The groups are shells around one centre, one inside the other: the same stretched ball of 2 dimensions in 10 sizes.
Known rows, each followed by its group:
[ 0.50  0.72 -1.82 -3.10 -1.48 -4.00 -1.43  0.86 -2.28 -2.17] -> vif
[ 0.54  2.12  6.29  1.02  1.48  0.79 -0.15 -0.14  7.02  2.32] -> fifav
[ 1.11  0.09 -3.66 -3.48 -2.09 -5.51 -2.27  1.09 -4.29 -3.53] -> mamir
[ 0.76  2.09  6.70  1.41  1.66  0.87 -0.29 -0.19  7.55  2.43] -> dis
[ 0.26  2.05  5.05  0.15  1.01  0.25 -0.10  0.01  5.56  1.80] -> tigob
[ 0.74  1.94  5.83  0.96  1.34  0.38 -0.40 -0.08  6.54  1.96] -> vif
[ 1.33  0.94  1.82 -0.55 -0.07 -2.43 -1.58  0.41  2.04 -0.61] -> Boba
[ 0.20  0.99 -1.22 -3.05 -1.29 -3.41 -1.05  0.79 -1.64 -1.66] -> tigob
[ 1.07  1.62  4.89  0.77  1.03 -0.40 -0.83  0.03  5.52  1.26] -> tunus
[ 1.10  0.31 -2.49 -2.91 -1.67 -4.82 -2.06  0.94 -2.95 -2.87] -> dase
[ 0.25  1.37  1.18 -1.80 -0.41 -2.04 -0.72  0.49  1.12 -0.37] -> fifav
[ 0.27  1.03 -0.74 -2.76 -1.10 -3.19 -1.04  0.73 -1.08 -1.44] -> mamir
[ 0.35  2.14  5.84  0.63  1.31  0.67 -0.05 -0.08  6.50  2.18] -> fak
[ 0.32  1.57  2.49 -1.09  0.07 -1.31 -0.57  0.33  2.63  0.33] -> Boba
[ 0.93  1.98  6.64  1.53  1.65  0.73 -0.43 -0.18  7.50  2.32] -> dis
[ 1.32  0.16 -2.64 -2.81 -1.70 -5.05 -2.28  0.95 -3.09 -3.08] -> fak
[ 0.47  0.74 -1.86 -3.14 -1.51 -4.00 -1.40  0.85 -2.35 -2.19] -> dase
[ 0.44  2.17  6.27  0.92  1.47  0.84 -0.06 -0.14  6.99  2.37] -> tibuk
[ 1.01  1.69  5.15  0.86  1.12 -0.21 -0.75  0.00  5.81  1.43] -> tunus
[ 0.75  2.22  7.50  1.81  1.95  1.37 -0.13 -0.29  8.46  2.90] -> tibuk

New rows, each followed by its group:
[ 0.84  2.09  7.01  1.64  1.78  1.00 -0.29 -0.22  7.91  2.57] -> fifav
[ 1.25  0.15 -2.93 -3.00 -1.81 -5.18 -2.27  0.99 -3.43 -3.20] -> tibuk
[ 0.42  2.21  6.35  0.93  1.49  0.92 -0.02 -0.14  7.08  2.44] -> fak
[ 0.74  0.11 -4.69 -4.34 -2.51 -5.87 -2.10  1.21 -5.54 -3.90] -> tibuk
[ 1.04  2.11  7.73  2.18  2.06  1.28 -0.35 -0.33  8.77  2.85] -> tigob
[ 0.33  1.95  4.68  0.02  0.88 -0.01 -0.21  0.07  5.14  1.55] -> mamir
[ 0.88  0.22 -3.58 -3.64 -2.08 -5.32 -2.05  1.07 -4.25 -3.38] -> Boba
[ 1.17  1.80  6.26  1.53  1.54  0.35 -0.68 -0.14  7.13  1.98] -> mamir
[ 1.10  0.24 -2.84 -3.09 -1.81 -5.02 -2.12  0.98 -3.37 -3.08] -> Boba
[ 1.32  0.76  0.78 -1.06 -0.44 -3.03 -1.73  0.53  0.85 -1.17] -> Boba
[ 1.05  0.01 -4.29 -3.85 -2.33 -5.85 -2.30  1.15 -5.02 -3.85] -> tibuk
[ 0.86  2.13  7.27  1.80  1.88  1.16 -0.26 -0.27  8.22  2.71] -> mamir
[ 0.22  1.40  1.26 -1.79 -0.39 -1.97 -0.69  0.49  1.21 -0.31] -> mamir
[ 1.01  1.74  5.51  1.03  1.25 -0.01 -0.68 -0.05  6.22  1.64] -> vif
[ 0.33  0.80 -1.91 -3.29 -1.54 -3.93 -1.29  0.87 -2.43 -2.13] -> mamir
[ 0.79  0.27 -3.64 -3.75 -2.12 -5.27 -1.97  1.08 -4.32 -3.35] -> Boba
[ 1.12  1.68  5.47  1.11  1.24 -0.11 -0.80 -0.05  6.19  1.55] -> Boba
[ 0.27  2.08  5.30  0.29  1.11  0.39 -0.07 -0.02  5.86  1.93] -> tigob
[ 0.79  1.88  5.63  0.90  1.27  0.22 -0.48 -0.06  6.32  1.83] -> tunus
[ 0.99  1.72  5.28  0.91  1.16 -0.12 -0.71 -0.02  5.95  1.52] -> tunus
[ 0.19  1.41  1.19 -1.85 -0.42 -2.00 -0.67  0.49  1.12 -0.33] -> tibuk
[ 0.51  0.35 -3.94 -4.15 -2.26 -5.26 -1.78  1.12 -4.72 -3.36] -> tibuk
[ 1.12  0.15 -3.33 -3.32 -1.97 -5.32 -2.21  1.04 -3.91 -3.35] -> fifav
[ 1.37  1.19  3.41  0.30  0.52 -1.50 -1.35  0.20  3.89  0.27] -> mamir
